The first 9 rows are patterns. Each new row is the sum of 3 different patterns, raised or lowered, with some noise. Before adding, each is slid sideways (what falls off one end comes back at the other) and multiplied by a number that may be negative. Names go in the order of the patterns.
Known rows, each followed by the names of its patterns:
[ -5  -1 -12  12  -1   1  14  -4 -19  -2  -1  -4 -12   0   2 -20   1 -20
   4  -5   7   2  -1   0  -2  -1  -7 -17  -2   9   2   2   6 -17  -2   6
  -3  13  12 -12  -8   1] -> z756
[ -3 -13   0  -7  -2  -5  -5 -20   0  -2   0   3   1   0   2   9  -2   7
   2  -1   4  -1   2   0 -13  -4   3   0   4   0   2  -1 -20   4  -2 -20
 -10  14   3 -11   2  12] -> z178
[-12 -13  -1  -8  -2  -2   0  -1  -4  -1   8  -7   3   0  -8   6  -7  -2
  -1   3  -2   5  14  -3  15  -8   7  -2   3   2  -3   3   3   0  -1   1
 -14   1   5  -2  -2   1] -> z292
[  8  -1   2   7   3  15   0 -11   8  -6   6   7  16   1  -1   5  -3 -15
 -17  -1   0 -14  -4  -2  11   0   3   7   3  -3   2 -20  11   9   4  15
  -2  -1   6 -20  -2 -20] -> z294
[ -6   2  -4 -17  13  16  -1   2   8  -1  20   0  -2 -11 -11 -10  12 -20
   3   2   4  12  -7   1   6  -1  -2 -20  -5  -6   4   4   4  -2  20   1
  -2  -9   1  -9  -3  -2] -> z836
[ 15  18   4  20   6  -1 -11  -3  -5   0   5   2  18  14   0   6   1  -5
  -7 -10  -9  -8  -2   6  -1 -11 -13 -20  -1  -4   9   2  -1   2   0  11
   5 -10   1  -1  20   1] -> z5
[ 12   2  -6   1   0  -5 -10   1  -7  -6  20  12  -7  -1   7  -6   5   3
  11   5   0  -6  11   0   0  -5   1   5 -11  -2   3  -2  -2   1   3  -2
  -6   1 -16  -1   3  14] -> z837
[ 17 -18  -7  -6   4   1 -12 -14   7  -1 -12  -3  -3   0  -2  -9  -8   3
  -1  20   1   1  -5  -7 -10  20   4   0   6  -2  -1  20  -5   2   2  -9
   4  -1 -10  -8   8   3] -> z571
[ -3  -2  -3  -3  -7  -4   1  -2   1  -7   6  -1 -14  -1   3  -4  -3   4
   5  -6   0  -4   1  -6  10   0   1   7   2  -6   0  15   5  15 -13   8
   7   0  -3  20  -5   9] -> z776

New rows, each followed by the names of its patterns:
[ 10 -21 -19   1  -2   3  -3   7  12  -1  -2   6 -11  10  16  -1   8   2
  10   5   2  15  18  31  -9  24   3  15   3  24   2  -1   3   4   3   3
   3 -24   3   6  -1  -3] -> z292 z571 z776
[20 16  4 -4 16 20  2 31 -1 27 20 36 22 13 32 21 44  4 20 35 32 33 41 21
  2 14 22 14 35 29 17 23 20 19 15 10 27  2 15 32 12  4] -> z756 z5 z776
[ -4   7  13  -1 -18  30  25   1   5  12   9  15  12   6  -6  -2  -3  15
 -16  16  12  11   7   8  21  20   4  15 -18   8  -5   2   8   4  -5  37
  15  -3  -2   8  -2   5] -> z836 z837 z776
[  5  -2  31   1  22   6   0   8   7 -12   0   0  13  24  -8   7   9  11
  10   1  -8  15  19 -10  -8  15   7  -3  -9 -22   9  11  35  16  18  -1
  15   0  29  -3  -9  23] -> z836 z837 z571
[12 22 11  5 16 19  6 11 14  3 13 16 28 27 14 28 21 15 15  6 14  9 21 56
 33  4 38 35 -2 16 41 23 16 18 21 25 21 14 15 24 38  6] -> z178 z837 z776
[ -6   0  -3  -3   6  -6  10  -1 -15  13   6   0  11  -5   3   7  12   0
  26   1  13  -7  -9  -9  -6   1  -2   1   2   9 -16   9   7 -28 -11   7
 -12 -18   6  -7  -8 -12] -> z292 z837 z776
[  9   2  -2   9   1   0   0   1  -4  -5   2  14  -7   5  14   4   4   9
  18  12  -3   4   2  12  -5   7 -13  -4   7   6   8  13  -4  27   2  -4
  -4  -5  -1   2   0 -10] -> z756 z292 z836
[21 25  7 32 11 -2  8  5 15 11  2 33  9 20 15 -5 16 13 24 11 15  9 -3 18
 -8  6 -2  7  4 26 26 13 19 18  8 23 28 23  5 13  6 17] -> z292 z294 z837
[ -5  12   3   5   3   4  13   1  -5   4   1  32   6  13   4  -6  -3  15
 -10   3  18  16  21  -4  12  10  -1   4  32  16   0  -7  11   1  -5  13
 -16  19   3  18   4  15] -> z756 z836 z776
[18 29  7 35 27 35 12 15 54 20 18 15 31  8 18  5 18 27 32 25 37 -7 19 12
 18 15 34  3  8 15 -1  9 39  8 24 16 14 32  3  6 24 13] -> z756 z836 z571
[  0 -10   4 -10  -6  -9  20 -15  -5  -9  -6  -7  -9  -5 -11  -2  23   2
   0  -8  -1  -4  -5  -2  -6   5  -8 -10  -2   0  -4   1  -3   5  13  -3
 -14 -22 -14  -9  -6 -17] -> z756 z836 z837
[-10 -15  10  -3  -2  18   9   7  -5  12  20   8  18  17   0 -11   2   3
   1   4 -10  18  14 -16  -3   7  -5   0 -19 -10 -13  -6   5 -23 -19  -5
  -7   2  -5   0   1  -3] -> z5 z837 z571
[ 8  5 24 24 16 19 17 -4  7 19 20  4 19 13 15  0  7  4 29 11 18  5 18 23
 17 19 20 23 16 19 13 14 18 31 12 31  5 12 -3  6 27 29] -> z837 z571 z776
[-22 -12  -5  -7 -24  -8 -13  -4 -22 -17 -20 -19  -8 -28 -19  -5  -5  -9
 -11 -11 -10  -6   5 -18   3 -20  -9 -13  14   3  -4   3  -6 -11   6  -3
  -7   7 -10  -3 -15 -16] -> z292 z5 z571
[-25  -4  11 -17  13  -4   3  -2   2  -5  -5  -4 -13  -6  -7  -8  -2  -2
  -1 -12   5 -18   7   8  -4  16  16  -2   7  -5  -5  -9   0  14  15  15
  18  15  -7  -2  -4  -2] -> z756 z5 z837
[ 17  -5   0 -10 -13  -1  11   6  18  -4  18  -3 -13 -16  13 -11   2   4
   8  13 -12 -27  10  17  -3  -7  -3   5   7   5 -12  -4 -11   0  22 -18
  11   5   6  13 -16   4] -> z756 z178 z836
[  4 -16  -4  -8 -10  -9   2  -3  21  -1  -5 -26 -16  -7 -11   5   3   0
 -14 -15   5  26 -15  -3   5  19  -3  18   5  -2  12   1  10 -15   3  -4
   4  10   3  11  18  12] -> z836 z5 z776
[ -8   5  -5  13   5   1  -1 -13  19  13  18 -20   9  -1  -1 -26  13  -2
  19 -12   4   0   2  -3  -9  13  13 -11 -16   7  -3 -21   2  -9  -4  11
  13  11  -8 -18  11   2] -> z836 z837 z776
[-33 -42   4 -12 -21 -10   6 -30 -35 -15 -24 -15 -21 -34 -29 -17 -20  -6
 -22 -14  -5   1  -6 -17 -24   1 -10  -8 -23 -12  -9 -19 -12  -5  -9  -9
  -9 -16 -11 -26   2 -16] -> z178 z837 z571
[  8  -5  11 -23   7  -8  -1   8   5  -9   3   3   5  19  -2  -9  10   9
  -2  10  -1  18  24  10   1  -2  15  14  -3  -2  16   5   5   0   8  23
  11   3   7 -13  11  -6] -> z292 z836 z571
[ 16  15  11  31  15  -9  24  15  14   5  25  44  13  38  24   8   1  18
  -2  11  21  12  19  27  12  25  21   6   6 -10  10   3  18  24  17  -9
  -4  -6   9   2  19   3] -> z178 z5 z571
[ 1  6 -4 19 18 -4 15 22 32 16 20  4 32  8  6 -3 12 18 28 13 13  5 22 25
 24 16 14 15 29 -3 23 22 -6  1 30 19 13 25 11 15  3  4] -> z178 z836 z837
[  8   1   0  -1  14  15   9  15   2  -2   1  16   3   7  -8   3   0   5
  -7  20  -1   6  11   2  -3  -4  -7  -5  -7   1   8  -5   3  15  -7 -12
   2   3  -5  -5   7   4] -> z178 z292 z776
[ -6 -24  -2  -4 -13  -8  -6   7 -10 -18  -4   0   3  -3   9   1  -2   6
 -13  -9 -11  -1   2   7  -8   9   3   8 -14   2  -8 -16   4  -5 -18 -13
  -2 -16  -3  -9 -11 -21] -> z292 z5 z837
[ 13  22 -34   9   7  10  18   6   2  13  10  -7 -31 -38  -7   3  -4   7
   4   9  -2   0  -9   5 -11 -20 -14   1   7   8  -8  11  22  11 -24   2
 -34  42   5   4  -9  -9] -> z294 z836 z571
[-16  -5  -9  16  -5   8  -5  14   6  -6  -4   8  19  25   8   3  -7   1
   2  -4  11   4  -1  14  -1  -9 -20  -3  -9 -13  -7 -25 -11   0  13  -2
  10 -11  -3  -7 -18 -14] -> z292 z5 z571
[  4   4 -13  -2  -8  19  10   3   3  -2  -1   3 -22  -6   5   9  12   0
 -11  -4  -8  -7  -9  -7  -5  -6  17  11   6 -11  -5  -4  -1  14   9  -1
  13  -4  18   8  -3 -10] -> z5 z837 z571
[  4  16  -6  19  -9   6   7 -11 -12 -10  -6   5   0   6  13 -17   6 -14
  -3 -11  10  -1  -5   8  -1  13  -1  -5   2   6   7  11  15   2   3  11
   4  13  12  -6  -2  -3] -> z756 z292 z5
[  7  11 -11   1   3   0 -14  11  -1  20  21   5 -13  -7   4   1 -37   2
  10  -6   1   0  14  -4  13   0   8  15  -1 -12   0  -5  -5   6 -14  18
  14  15   0  26  -4  32] -> z756 z836 z776
[ -8 -10  -9 -18 -13  19   2   1  -3   2  -7   0   8   8 -13   2 -10  17
   2   2   9   1  12 -11  -5 -12 -17  -7 -14   6  -8   4   3 -16   0  -3
   1   0  -8 -14   1  -5] -> z292 z5 z837
[ -2   0   2   4  10   6  30   0  10  33  11   9  14   3 -21 -18   5  15
   4  -4  11  20  17  37  15 -22   7   6   2  -5   0  -5   2 -17  -1   8
  20  -1   6   1  18   4] -> z178 z836 z837
[ 33   2   9  14  22   2   2  14   9  -6   0  13   4 -30  -6   7  20   5
  14  23  14   4  12  -4  -5  16  17  24   7  14   5 -15  10 -11  30   2
   8  20  11  23  25 -11] -> z294 z837 z776
[ 18  16  12  11  16   7   8   9 -12  -2  18   4  -1  10  15  -7 -12   6
  -3  13  -3   7   5   9  13  -9   9  10   0 -11  -7 -11  21  -7   3   1
  12 -24   7 -12  -1   7] -> z294 z837 z776
[ 14   2   2   2  -3   0 -28 -26  18   0 -20  -3  25   8  12 -13 -11 -11
   0   3 -21   1   7   3 -14  -3  -2   2   7 -17  -5  11  -3  25 -12   2
 -14 -29 -14  11   1   5] -> z178 z5 z571
[ -8 -13  -1  -4   9  -1 -17 -12   3  -8   7  -3 -21   4 -17  -8   5   8
  -8  10  -6   4 -15   6 -10 -16  -2  16  -2  -9  -5  -8  -6 -10  17  -8
  22 -23 -11 -14 -11  -6] -> z756 z571 z776
[ -5   2  -5   4   4  20  21  14  14   3  -5 -10 -18   3   9   9   1  23
  21  18  23  18 -12   4  28  20  22  14  13  -4  -1  15   8  14  -8   7
  15  10  12 -13  21  -3] -> z5 z837 z776
[-18 -16  11   5   7  18 -23  -5  12 -11  -6   3  -5   4  -7  -2 -14 -15
  -8   3 -17 -18  -7  -5 -14 -11 -36   3  -6 -10  -7  -4  -1 -10 -11 -17
 -14 -11  20  -3  -2   1] -> z756 z571 z776
[ 13   8 -10  -3  12  -4  11  -4   1  12   7   8  15  -6  21  -8  12   4
   3  10  11  11  23   9   5  -1  -1   1  -2   3   0   1  13 -12  14 -12
  -8 -23  -8  -2  -6   7] -> z292 z294 z5
[  5  -1  -6   1 -12   8  -3 -12   3  -2 -13  11 -16 -13  -8   1   1   7
  -6  -9  -6   8  -1 -27 -14  11  -6 -21  -2  -1 -18  -7 -18  -6  -2   0
  17  -9  -2  -8 -13 -16] -> z756 z571 z776
[-11   1   1 -13  -8  -8   3  -8   1   6  -1  -9 -11 -26   3  -8   3   8
  -3   1   1  -5   0 -32   5  -5   1  -4  17  20  -6   6  12  -8 -14  -1
  -1  -3  -3  -1  -4  -1] -> z178 z294 z5
[-16  -8   3  -6 -19 -16 -12 -14 -29 -22  -6 -10  -2  -1   3 -12 -16  -9
 -32 -21   2   2   5   2  -5  -2   0   4 -11   0 -21   2  26  18 -14  10
 -10  -7  -4  -7   3 -12] -> z5 z837 z776
[  4 -18   4   3  13   4   5  -1 -12   7  -7  -7   1  -3 -15  22  17  -8
   0   6 -11 -10   4  11   3  -4  -4  11  -5  -3   7  -5   9 -10  -6   2
  -7  -4  -4   4   0  -1] -> z292 z837 z776
[-30   0 -10 -11   0  -8 -17  -1  11   4 -19 -26  19  -1  -7  -3  -2  13
  10 -15   7  12   1  -6  -3   1  -1  -2  -4   3 -27  -7  -1   0  -5   3
 -34  -9   0  -1  11  -9] -> z837 z571 z776
[-16  23   4  11   5  10   9  10   1   7  17  -5   9  -6  17   0  11   2
   9 -34   9  -2   5  10  16 -12   5   8  -1   7   0  -7  -6   2  17  21
   5   9  12   8  -7   4] -> z837 z571 z776
[-4  2  6 13 22 23  2 12 12  1 10  3  7  7 12 14  9  8 11 24 10 29  1 17
 30  9  8 23 -1  5 23  7  6 12  0  7 24  5 21  8  7 12] -> z178 z571 z776
[ 31  11  15  13  30   6   7  -8  16   6   7   6   5  15  15 -11  22  38
  14  11  17   8  33  13   8  14 -13   3  32   1   8  15   9  17  -3  10
  24   9   1  -5   7   7] -> z178 z836 z571
[-12   1   3  -8 -13 -15 -21  -3  -3   2  -3  16  -1   0   6  -2 -12  -6
  -6  -9   8  -3 -22   0   0 -10   5  11  -6  19  -3 -14 -18 -15 -29 -10
  -8  14  -9   2  19  -5] -> z756 z178 z836
[ -4   5   7 -18   5 -15  -2  -1   2  28  11 -11  -4  -2  -9   1 -12 -10
   4  15  -1  10 -10  -6  10   7  -4  11 -18   7   4   7  -4 -13 -14  14
  -3   4  21   6  -9   7] -> z836 z837 z571
[ -7 -26 -35 -21 -12 -36 -36  -5 -21 -12  -7  -8   2  -5 -13 -24 -37  -2
   7   5  20 -14  -7  -7 -34  -8 -31  -5 -19 -15   4 -11  -7 -34 -21 -18
 -30 -10 -21  -2 -27   0] -> z178 z294 z5
[10 -3 28  8 20 -7  1 16 -8 -1 26 16 37  9  4  3  2 -7 -4 -4 -1  4 25 22
  4 -3 13  7  7  9 30  7 -8  0 13  2  2 -2  7 14  9 13] -> z836 z837 z776
[ 44  21  -1  14   7  12  12   3  11  -6   1  23  12  -3   1  20   8  20
   3  -5  20   2   9 -12  -8  10   0  -4  -6   9  23  12  -6  -4   1  -2
  39   4  -7   4 -19 -19] -> z756 z837 z571
[-15   5  14  22  30  17  12  14   7  -1  -2   4   3   1  18  25  -3  -3
  27   5  16  12  23   8  19  -3   7   4  -8   2  10   3  -6   5  14   9
  -1   8  14   4  10  -3] -> z292 z836 z837
[-17   7   2   2  -1   3   9  12 -15  25  17 -18   4  23  11  -2   4  17
   8   5   2  18  -3  25  -8 -14   7  -7  11  13   4  20  11  15   1  19
   5   0   9 -17  -3  15] -> z178 z292 z294
[  0  16   5  12   5  19  -1   8  10  23   7   8   6   3 -10   7   5  -7
   6  -1  -2  19  11  -1   3 -10  -2   0   4  -3  -2   0  14   4  -5  10
  18 -11   7  14   6  17] -> z756 z292 z837
[  2 -10 -33  -6 -31  -4 -15  -8 -32 -11 -24 -13 -12  -7  -4  -4  -4 -15
 -10 -11  -9  -7 -13   7 -11 -14  -5  -9  -9   0  -2 -13 -22 -32   2  -8
 -15 -26   7   2  -9 -17] -> z178 z292 z571
[ 14   5 -12 -11   2  -9   4  -3   9  -6  -6  -2   4   6  16  -9  -7   3
 -17  -4  -7   4  13  -4  11  12  -9 -13 -18   4  -6  -1  12  -1  -5  -6
   2  -3  -1  17  -8  -6] -> z756 z178 z837
[-18   4  -9   0 -16 -24 -14 -22  -5 -20 -14  -6  -9  -2 -13 -21  -4 -14
 -15 -13   3 -11   3  -9  -9 -27 -25 -19  -2 -17 -10  -9 -14 -13  -5  -2
 -12 -15 -15 -19 -15  -9] -> z294 z571 z776
[-12 -18 -19 -33 -15 -18   5  -8   1 -23   5   1  -9 -17 -20  -7 -10  -9
  -9   8   4  -2  14   3 -19 -16   6 -27 -21  -5  10  -9   4 -10   0  -2
   8  -3   3 -17 -24  -9] -> z178 z292 z836
[  8   3  21  23   8  27   8  13 -20   8  17   5  14  42  31  25  16  30
  16  10  -1  17  19  17  11  15  10  32  -4   1  11 -10  10  22  10  32
   4  31  -3   0  13  -5] -> z294 z5 z776
[-40 -38  -2   5   3 -15 -11 -36 -24 -31 -42  -5  -4 -31 -12 -11 -15 -18
 -18  -3 -25 -12  18   6  -9 -17  -2 -25 -25 -22 -16 -33 -31 -39   0 -22
   5 -42 -24 -33 -44 -19] -> z756 z294 z5
[ -5  -6   0   4   2   7   2   5  -5  -4  -6  -6  -5   2  -5  -6  -1   5
 -11   2  10  13  10  11 -16  16   3   3   1   2  -3  -1   5  10 -16   5
   7  -9  10   8  18   4] -> z292 z294 z837
[ -6 -13  -8   9   7 -14  -4 -34 -13   2  11   5  -5  -4   3 -31   2 -25
 -11  -4   3   1  -5   1  -4 -11  -1  12 -14   9  -2  -1 -13 -12 -16 -14
 -19 -14  -4  -7  -8 -16] -> z756 z294 z571
[ 3 14 19  2 14 -6 10 -3 23 19 27 27  8  1 10 -3  8 12 17 10 11 20 29  9
 13 32 13 14  8 25 15 16 -1 38 23 15 30  8  9  1 15 15] -> z756 z292 z837
[ -2   3  -5   3   4  15   7  16  -8  13  -2   2  -2  -7 -13  26 -10  -6
  -8  -5   9   2  -3   2   7   7   2   4   3 -13  -8   6  15  14   8   2
  -6  -4   6  -2   8  -8] -> z836 z837 z571
